There are 10 hidden switches. A switch that is on adds its own fixed numbers to the row, and there is some noise. The rows also spread widely along 13 directions, which tell nothing about the answers.
In the rows, 128 means zero.
Some rows, each with its switches (1 for on, 0 for off) after it:
[160  81 102 164  98 111 148 173  94 133 116  77 109 119  79 146 119 163
 144 133 104 167 152 109  99 114 126 151 107 111 143 128 102  67 133 170
  60] : 0 1 1 0 0 0 1 1 1 1
[146 142 123 113 141 103 120 134 136 168  94 111 142 132  80 164 100 159
 144 141 123 188 116 121 131  96 138 174  95 118 130 144 150  93 122 161
 102] : 0 0 0 0 1 0 1 0 1 0
[175 107 101  99 138 138 142  98 117 157 132 110 151 146  96 150 110 172
 115 119 125 152 111 100 145 137 122 164 128 135 140 136 141 121 133 159
 114] : 1 1 0 0 0 0 0 0 1 0
[160  95 114 138 140 132 133 122  94 133 108  88 147 136  92 129 141 161
 104 109 128 114 116  96 122 148 115 136 107 133 172 123  95 116 164 171
  63] : 1 1 0 0 0 1 0 0 1 1
[141 145 138 123  90 117 124 166 151 140  76 102  82 146  78 159 114 109
 153 132 129 132 115 112 145 136 161 152  94 114 135 150 102  94 117 118
 124] : 0 1 1 0 1 1 0 1 0 0
[144 142 161 156 137 103 101  94 136 150  59  95 162 107 113 111  93 101
  56 164 152  87 145 134 103 128 122 142 106 117 136  89 125 112 158 112
 119] : 1 1 0 0 1 0 1 1 1 1
[134 141 125 126 143 103 123 198 151 114  90  89  61 144  89 156 119 129
 156 105 133 176 120 107 102 146 158 150 103 126 133 138 101  88  96 147
 105] : 1 1 0 0 0 1 0 1 1 0
[127 148 161 163 121  86  94 133 133 109  74  73  91 100 107 112  94  83
  87 148 151 108 155 133 120 134 120 143  97 117 124 120 126  93 105 117
 123] : 1 0 1 1 1 0 1 1 0 0
[185  82 113 120 154 120 132  65  93 120 131  62 138 113 109 121 116 171
  61 121 113 105 140 104 130 160  72 141 111 142 161 123 146 126 129 177
  78] : 1 1 1 0 1 0 0 1 1 1
[167  82  83 131 159  75 126 121 100 105  87  81 113 122 118 126 111 152
 120 130 110 129 138 108  92 129 111 133  92 114 160  91 116  81 128 160
   4] : 1 1 0 1 0 1 0 1 0 1
[112 166 141 121  85 102 122 157 135 139  77 117  75 144  81 153 118 114
 148 114 157 135 126 111 151 120 159 151  85 145 110 135 112  91 103 129
 119] : 1 1 0 1 1 0 0 1 1 1
[137 140 128  93 136 133 144 111 130 133 105  98  87 152  61 152 108 163
 128  92 129 162 133 109 136 148 128 171 102 130 138 157 156 116  85 176
 107] : 0 0 1 0 1 1 1 0 0 1
[156 147 129 105 148 102 129 139 153 139 100  74  78 107  57 180  75 144
 115 136 135 200 157 115 123 114 110 183  93  97 106 143 157 118  79 173
 127] : 0 1 0 1 1 1 1 1 1 1
[140 148 134 131 116 109 111 136 152 138  74 101  87 146 104 130  94  83
 126 134 161 106 119 126 148 135 145 154 115 121 124 132 115 100 112 101
 142] : 0 0 1 0 1 1 1 1 0 0
[ 89 154 121  87 139  76 143 116 131  92  82 113  93 132 125 125 115 125
 111 144 122 108 118 111 156 159  94 191 114 151 116 106 166  89  77 117
 115] : 1 1 0 0 1 1 1 1 1 0
[187 101 138 132 109 107 105 118  91 151 116  71 128 112  87 116 101 151
  92 137 128 143 164 137  90 145 136 141 114 133 155 115 125 124 133 150
 114] : 0 1 1 1 1 1 0 0 1 1
[102 152 165 140 116 111 109 122  93 111 141 114 124 137 106  88 131 157
 103 124 158 146 148 134 120 160 122 157 136 185 128 104 152 137  93 151
 169] : 0 0 1 0 1 1 0 0 0 0
[ 90 139 134 174  89  83 116 161  99 113 132 136 123 127 116 115 138 130
 149 157 159 131 140 116 145 111 115 139 110 171 111  92  96 108 125 143
 117] : 0 1 0 0 0 0 0 1 0 1
[143 122 125 140  82 148 153 135 125 138 140  93  98 126  63 167 107 128
 133 128 134 145 144  99 165 137 123 162 113 113 117 166 102 105 122 150
 132] : 1 1 0 0 0 0 1 0 0 0
[133 145 132  91 139 100 136 119 151 133  95 131 147 133 116 142 108 167
 106 173  99 155 118 121 115 142 126 183 112 129 137  99 181 121 104 130
 136] : 0 1 1 0 0 0 0 1 0 1
[133 134 158  94  97 121 133  94 131 138 138 115 140 105 100 166 117 155
 102 182  90 124 143 123 135 174 117 152  92 139 149 135 139 139 128 138
 127] : 1 1 0 0 0 0 1 0 0 0
[116  89  86 115 124 139 179 114  83  75 126 101  98 140 126 107 134 160
 102 114 125 104 142 109 111 181  98 160 147 147 139  77 134  88 104 143
  83] : 0 0 0 1 0 1 1 1 1 1
[127 140 156  94  80 133 137  91 118 146 128 125 137 120  98 156 127 143
  97 171 118  93 133 123 166 172 105 163  97 156 142 130 135 150 132 130
 151] : 0 1 1 0 1 1 1 1 1 0
[131 134 134  76  82 135 144  99 135 125 123 122  88 162 104 126 115 140
 131 119 122 113 138 123 118 185 167 141 122 151 133 115 137 115  92 115
 142] : 0 1 1 0 1 0 0 0 0 1
[154 138 135  67 129  90 117 126 163 130  92  86  60 130  89 157  95 122
 147 121 121 144 128 128 124 157 153 141  86 115 136 159 132 113  80 136
 106] : 0 1 0 1 0 1 0 0 0 0
[151 139 150 107 145 105 110 110 121 144  86 108 146 119  80 165 124 169
  89 146 112 137 121 101 150 135 100 162  64 131 163 146 151 153 132 177
  81] : 1 1 1 1 0 1 0 1 0 1
[132 145 110 126 155  86 117 109 137 132  61 107 116 130 104 107  75 104
 111 127 168 140 131 122 121 107 133 171 117 107 111  94 149  84 104 124
 100] : 1 0 0 1 0 1 0 0 1 1
[144 121 151 178 113 173 134 140 119 131  82  97 154 111  79 138 119 128
  69 152 141 115 152 113  75 148 137 137 111 106 159  89  91 121 179 142
 114] : 0 0 1 1 1 1 1 1 1 0
[127 154 147 162 108 157 135  90 162 145 110 112 123 111  56 161  76  96
  93 142 175 125 168 101 130 121 119 142  99  97 105 117  96 131 141 150
 136] : 1 1 0 0 1 0 1 0 0 1
[112  93 117 161 107 156 159 100  84  84 152  89 112 116  91 128 133 147
 106 115 134 112 169  98 100 171  94 117 107 151 143  92  92 101 138 182
  57] : 1 0 0 0 1 1 0 1 1 0

New rows. What belongs after each?
[134 128 115 122 140 117 140  97 156 109 122 106 109 112 101 153  81 117
 111 162 135 138 146 103 127 145 101 158 110 111 112 101 130 118 105 144
 111] : 1 1 0 0 0 1 0 1 0 0
[152 125 132 124 145  71  90  87 112 125 105  91 113 128 126 109 102 122
 101 135 148 103 133 123 140 144 102 142 105 157 141 115 140 121 107 133
 102] : 1 1 1 0 1 1 0 1 0 0
[168 144 156 147 189 114  94 117 148 153  86  65 116 112  57 149  94 143
  84  94 161 166 146 113  89 121 123 133  85 110 144 144 116 132 128 196
  96] : 1 1 0 0 1 0 1 0 1 1
[160 108 132 148 161  92 112 152 140 104  98  48  64 107 107 113  94 106
 100 123 142 131 153 130  76 161 117 141 123 109 142 117 106  96  99 143
 111] : 0 1 1 0 0 1 1 1 1 0
[153 149 133 141 127 129 128 140 153 154 113 106 109 127  64 171  83 139
 115 137 148 182 141 101 146 109 121 184 112 105 106 145 141 125 105 157
 158] : 1 1 1 0 0 0 1 1 0 1
[142 143 155 105  99 111 106 102 120 141 103 102  94 147 103 115 105 115
 113 121 149 110 146 135 126 164 153 138 105 160 140 123 134 116 107 119
 129] : 1 0 1 0 1 1 0 1 1 1
[113 151 142  71 106 114 136 104 125 145 101 158 144 170 113 124 126 167
 138 141 114 143 119 136 110 164 175 160 112 163 150 100 164 117 113 122
 116] : 0 0 0 0 0 1 0 0 0 1
[151 134 132 130 136 139 127 100 138 140 102 105 129 132  72 151  94 138
 111 131 147 150 135 110 137 124 118 156 103 117 134 130 139 126 124 164
 112] : 0 0 1 0 1 1 0 1 0 0
[133 140 137 145 107 113 112 141 122 139 121  88  76 139  82 128 105 107
 138  98 169 136 150 123 123 134 149 131 109 146 118 137  99  91 105 143
 124] : 1 0 0 0 1 0 1 0 1 1
[138  93 122 178 108 115 131 172  88 100 137  88 113 122 114 117 133 160
 109 145 108 144 162 116  70 159 128 137 127 148 153  85  99  92 125 148
  98] : 1 1 1 0 0 0 1 1 0 1
[166 130 164 114 149 115 103 120 110 132  70  80 136 142 118 114 146 151
  70 117 129  94 102 132 127 174 130 138 113 153 174 133 134 141 138 130
 128] : 0 1 0 1 1 1 0 1 0 0
[132 120 163 116  94 169 157  79 102 117 112 103 135 131  82 123 127 175
  71 125 110 120 165 127  90 183 134 141 109 143 153 105 162 127 123 157
 113] : 0 0 1 1 1 0 0 1 0 1
[131 135 113  78 137 126 135  84 141 129  95 147 137 146 104 153 120 160
 119 142 125 111 116 100 115 160 132 142  88 138 158  95 130 142 129 150
  84] : 0 1 1 1 1 1 0 0 0 0
[117 138 115 145  74 111 128 152 101 156 110 151 143 160  98 131 126 141
 164 148 141 141 122 113 149 101 155 162 112 151 128 112 117  89 138 125
 117] : 0 0 1 0 1 0 1 0 0 1
[109 132 131  65 124  82 131 118 132 104 125 114  96 124 136 149 131 146
 126 168  98 111 128 129 120 191 112 151  94 165 149 101 138 120  90 128
 107] : 0 1 0 0 1 1 1 1 1 0
[121 170 150  95 138 120 131 110 141 131  73 126 110 151  82 144 112 152
 103 117 152 144 123 113 142 141 131 172 103 138 120 119 166 136  96 149
 140] : 0 1 0 1 1 1 0 1 0 1
[179 130 114 112 170 103 100  83 152 157  89  88  95 139  91 150  72 112
 108 111 173 127 144 115 111 129 129 133  95 117 133 116 112 120 118 154
  83] : 1 1 0 0 1 1 1 1 1 1
[111 120 126 135 127 114 135  61 135 103 119 121 128 103 129 118  92  99
  79 172 155  66 168 115 106 166  85 135 107 130 130  61 108 129 132 129
  95] : 1 1 1 0 0 1 1 1 1 0
[151 128 134 164 169 100 110 127 142 123 128  79 131  94  95 125  82 135
  85 155 147 173 160 122  85 121 101 156 131 107 120  97 131 126 111 165
 142] : 0 1 0 0 0 0 1 0 0 1
[191  78  90  91 173 106 146 118  97 120 108  64 131 124 122 140 133 185
  77 132  91 121 106 106 130 165  80 172 123 127 173 125 153 120 122 160
  83] : 0 1 0 1 0 1 1 1 1 1
[156 120 109  96  93 134 149  92 127 160 118 127 123 147  83 153  87 146
 136 146 125 141 140 117 146 138 141 179 120 113 128 133 147 115 119 133
 125] : 0 1 1 0 0 1 1 0 0 0
[146 127  98 136 172 120 122 118 131 125  82  95  85 140  81 146  95 129
 123  85 175 141 144  99  97 120 126 131  92 119 133 106 102  99 115 177
  44] : 1 0 0 1 1 1 1 1 1 1
[158 112 152 155 112 144 127 157 129 104 106  62 109 100  95 141 125 114
  74 155 111 102 135 108 108 180 123 134 103 110 169 125  89 129 143 129
 122] : 1 0 1 1 0 1 0 1 0 1
[172 100 119 161 149 134 119 126 109 118 170  75 125 118  95 130 113 160
  94 119 146 164 147 100 108 147 104 134 138 143 138 115 104 143 123 180
 131] : 1 1 0 0 0 0 0 0 0 1
[160 104 112  98 151  65 108 118 114 107 116  73  97 125 129 128 128 147
 130 127  98 113 121 114 113 163 119 122  88 148 166 125 118  96 104 151
  49] : 1 1 0 0 1 0 0 0 0 1
[157  94 114 108 124 162 154 133 115 109 107  89 115 159 119 136 141 153
 110 118  97 102 117 116  90 200 150 132 129 135 178 112 106  98 141 124
  87] : 0 0 0 0 1 1 1 1 0 0
[180 115 116 124 164 123 119 114 162 142  81  73  83 140  89 145  88 116
 116  94 158 127 141 118  76 142 152 112 101 103 144 117  93  97 126 153
  74] : 0 1 0 0 1 0 1 1 1 1
[138 103 100 126 157 139 150 118 124 113 114 104 110 129  86 142 131 163
 108 100 140 123 130  87  98 152 105 130  99 125 156 105  98 124 130 195
  58] : 0 1 1 1 0 0 1 0 1 1
[133 132 133 141 118 148 135 161 130 133  92 107 100 158  87 143 144 138
 122  98 149 111 118  99 115 152 145 132 107 141 150 122  81 108 139 150
 111] : 0 1 1 0 1 0 1 1 1 1
[179 120  95 109 131 129 134 161 167 145  85  86  87 128  69 188  99 111
 146 128 129 137 109  93 123 128 152 134  84  79 147 141  71 101 137 143
  83] : 0 1 0 1 1 1 0 0 1 1
[148 115 100 141 142 153 139 143 105 134  96 120 143 157 100 137 140 162
 102 117 148 120 107  93 123 136 122 159 123 138 160  97 111 121 151 155
 103] : 0 0 1 1 1 1 1 1 1 1
[151 137 125 139 117 112 119 131 143 151 107 111 137 118  91 157  84 112
 115 175 134 146 136 112 140 120 127 173 119 102 120 122 117 117 135 119
 143] : 1 1 0 0 0 1 1 0 0 0
[ 98 151 144 161 101 131 142 173 120 101  91 112 117 131  85 135 137 143
 121 139 116 150 126 100 129 134 129 168 103 136 128 116 130  88 115 141
 121] : 1 0 1 0 1 0 0 1 0 1
[163 128 137  63 134 107 126  82 146 138 105  94 118 125 109 159 101 140
  95 156 100 116 132 121 118 178 126 149  90 136 153 119 149 131 111 130
 107] : 1 1 0 0 1 1 0 1 1 1
[163 125 140  83 108  92 118 108 121 147 107  92  81 131  76 157  88 154
 133 123 115 165 172 139  99 149 155 148  84 123 143 144 147 111  92 155
  81] : 1 1 0 1 0 1 1 0 0 1
[179 110 104 101 173 111 114 106 158 130  84  71  81 136  99 136  98 112
 113  99 150  95 125 108  93 167 134 118  95 109 165 123  88 118 122 150
  73] : 0 1 1 0 1 1 1 0 1 1
[163 102 113 112 113 134 140  93 145 141  89 107 121 134 109 133 100 105
 106 147 134  75 128 113 115 163 138 129 110 107 153 101  99 113 151 114
  90] : 0 1 1 0 0 1 0 1 1 1
[161 113  89 114 153 139 146  86 149 118  95  95 122 138 102 137  87 112
  99 124 138 103 118  90 135 151 115 153 130  99 136 109 115 107 127 130
 103] : 1 1 0 0 1 1 0 0 0 0
[170  93 140 104 150  95 115  81 112 116  95  65  83 123 108 105 107 136
  94  95 144 104 168 145  61 181 133  98  94 137 165 102 117 115 111 164
  45] : 0 1 0 1 0 1 0 1 1 1
[134 127 127 109 106  70 112 110 120 130  99 105  89 124 113 108  88 122
 123 141 140 127 176 146  77 141 150 138 103 140 124  87 138  88  92 125
  95] : 0 1 1 1 1 0 1 0 1 1
[104 133 137 177 111 113 126 157  84 128  74 120 136 129  85 123 149 146
 114 123 160 118 134 112 129 112 117 150  97 148 140 103  96 102 158 161
  82] : 0 1 0 1 1 1 1 1 1 0
[177 105 119 133 140 131 128 125 126 116 152  48  78 106  83 138 100 132
  99 105 153 144 146 108 124 150 101 132 128 125 122 142 103 125 100 173
 142] : 0 1 0 1 1 0 0 0 1 0
[135 132 153 121  99 101 135 102 127 122  65  70  73 106  59 146  89 116
 108 126 124 123 173 129 131 134 115 156  72  96 129 152 144  92  96 151
  75] : 0 1 1 1 1 1 1 1 0 0
